There are 5 ways to turn a row about zero (a turn may also mirror it). The second row of each pair is the first, turned, with some noise. The first 30 pairs use one turn. New pairs use 2 turns, one after the other, and a turn may come again.
Known pairs, each followed by its turns in order:
[-28  33  15  22 -26]
[ 12   1  23  32 -40]
dap

[-3 -1 -5 -5  5]
[ 6 -1  1 -1  9]
dap

[-18  -4 -10  -2 -28]
[-12 -19 -14  21   8]
sisef

[ 29 -21   8 -16  43]
[ 15  37  40 -10   7]
sisef

[ 25 -51   6 -18  -4]
[ -4  14  37  12 -45]
vomef

[  9  12   9  36 -17]
[ -6  11  16 -36  13]
Sanid

[  7 -33  33   5 -30]
[ 25   2  18  17 -45]
faliz

[ 30 -39  17  -8   7]
[-10   4  -2  43 -30]
faliz

[ 76  -3 -10 -28   8]
[  8 -11 -39  71  13]
faliz

[-33 -20  19 -33  16]
[ 32 -21  -3 -19 -39]
vomef

[12 46 -3 -8 24]
[ 23   0 -24  40  16]
dap

[ 14  28 -11   7 -25]
[-10  -5  -2  25  32]
vomef

[-44  -9  30   4  10]
[-14 -20   4  23  44]
Sanid

[ -4 -35  20 -11  13]
[-15 -28   9 -24  12]
dap

[ 28  21 -13   0  -4]
[ 16   0 -25  12  18]
faliz

[-17   1  -7  -7 -26]
[-14 -18 -11  21   0]
sisef

[ 30   8   5  12 -36]
[ -8 -38   3 -25  15]
sisef

[ -3 -11 -18  26  -1]
[-2 31  1 -2  4]
faliz

[ 16  16 -12  22 -43]
[-15  38  -6  13 -35]
dap

[-4 45 12 26 20]
[ -4 -10 -13 -32  45]
vomef

[ 9  9  3 20  2]
[-6 12  3 -7 18]
vomef

[ 15  28 -15  16 -17]
[-13  19  17 -24 -20]
Sanid

[-39  -2   3   8 -24]
[ 13   5  34 -31  -5]
faliz

[-11  27  -8  -4  21]
[-16  22 -10  -7 -25]
sisef

[21  6 -6 -3  5]
[  5  17  -7  -5 -16]
Sanid

[-11  30   5  16   3]
[-29  17  13  -6   8]
Sanid

[  0   2  29 -26   7]
[17 14  5 30 13]
Sanid

[-20  -2  23 -27 -25]
[-20  -4  44  12   4]
dap

[  0 -46 -55 -35   2]
[-29  31  12  41  54]
sisef

[-9  9 42 15 35]
[ 15  -4  12 -53  13]
vomef

New pairs. What belongs after each?
[ 13 -17  -3 -13  -6]
[ -9  -3  10   6 -24]
vomef dap

[ -2  -3 -36  12 -34]
[-19 -16  23 -26  27]
faliz vomef

[ 51  -5  16 -13 -36]
[ 32 -15 -22  35  38]
sisef Sanid

[ 19  14 -13 -35 -43]
[-31  34  37 -26  -5]
faliz vomef

[-14 -21  14 -17  20]
[ -1 -24  18   5  24]
faliz Sanid

[-26  34 -42  -4   8]
[ 30  25  -2 -46   9]
vomef dap

[41  6 -2 44  0]
[ 5 18 12 31 46]
Sanid dap

[ -6  21  -6 -33  -9]
[ 19 -31 -17 -15  -7]
Sanid sisef

[-11 -20   3 -37  30]
[ 10  10 -33 -22  32]
Sanid sisef

[-42 -23  -6  10 -25]
[33 14 33 22 15]
dap Sanid

[-10 -15   2 -21 -25]
[-28 -12 -14 -12 -11]
Sanid dap

[  6 -46 -20 -25 -21]
[ 22 -52  -6 -18  -7]
dap vomef

[ 43 -13   5  11 -19]
[-30 -30  18  11 -16]
dap Sanid

[-26  16 -47   8  16]
[ 19  48  -4  -8 -27]
dap Sanid

[ 45  18   5 -12 -14]
[  7 -48   7  -8 -15]
vomef dap

[ -1  -4  21 -17  -2]
[ 14   1   8 -11  17]
sisef Sanid

[ 1 -3 21 35  4]
[-27  -7  22  18 -10]
sisef vomef

[-15   4 -50   0 -24]
[ 24  -3  46   5 -21]
Sanid faliz

[ 38 -55 -27  -3  -6]
[ 30  49  16 -18 -34]
sisef sisef

[-10  -6 -39  48  -2]
[ 39  28 -25 -12  32]
sisef dap

[-14   0  -7 -18  62]
[-16  27  46 -20  30]
vomef dap

[-33  -7  29  16  17]
[-24  29 -29   4 -18]
sisef dap

[-23 -27  35  -6   8]
[-11  30  30   5  23]
sisef vomef

[  4 -10  -9  20   4]
[-18   5  12   9  -8]
vomef Sanid

[ 32 -20 -37  -7 -12]
[ 14 -22 -46   9 -15]
vomef sisef

[-5 26  3  7 21]
[  6   3  -4 -21  27]
dap sisef

[-20  33 -12  -9  51]
[ -2   3 -64  11 -12]
Sanid sisef

[ 21  35 -12  19 -37]
[ -5   3 -38  40  24]
faliz faliz

[ 30  -9 -15 -33  25]
[-17  41   1 -26  -8]
faliz faliz

[  2  34   4 -17  50]
[-33 -44  -4   2 -31]
sisef sisef

[-26  21 -15 -18   2]
[-7 30 15 24  9]
vomef faliz

[ -6  11  27 -21  -3]
[-27 -13 -14 -12   8]
vomef dap

[ 17 -35 -17 -27 -47]
[ 33 -18  38  42  14]
dap dap

[  3 -32  20  17  38]
[ 30  -1 -36  27  16]
faliz vomef

[ -9 -30  -7  33 -24]
[-25 -14  23  37  -9]
Sanid faliz

[ -3  56  31  15 -53]
[-47 -11  52  35 -31]
faliz vomef

[  6  25  23 -44 -14]
[-24  21 -17 -39 -27]
dap faliz

[ 41  32 -17  14  47]
[-60  -4 -36   1 -23]
Sanid sisef

[ 19 -14  32   6  19]
[  1 -15  37 -19  -6]
sisef sisef

[ -4 -36  10  37  11]
[ 20 -37 -14 -10  27]
vomef faliz

[ -3 -23  -7   5  18]
[ -2  -8 -22   5 -20]
faliz sisef

[-47 -32  -5   3   5]
[48 14  4 27 11]
dap Sanid

[ 13 -47  40  23  19]
[-60 -15  -1 -21 -23]
Sanid vomef

[-11  -6  30  17 -25]
[-27   5 -15 -32   0]
sisef dap

[44  7 19  2 72]
[-24 -63  53  -7 -14]
vomef faliz

[-28 -10   0 -18 -16]
[ 13 -12 -12 -17  27]
Sanid Sanid

[-39   2 -22 -48  16]
[-46  -3  33 -30  23]
sisef Sanid

[  4 -13  37 -47 -21]
[-33 -40   8 -13 -36]
sisef dap

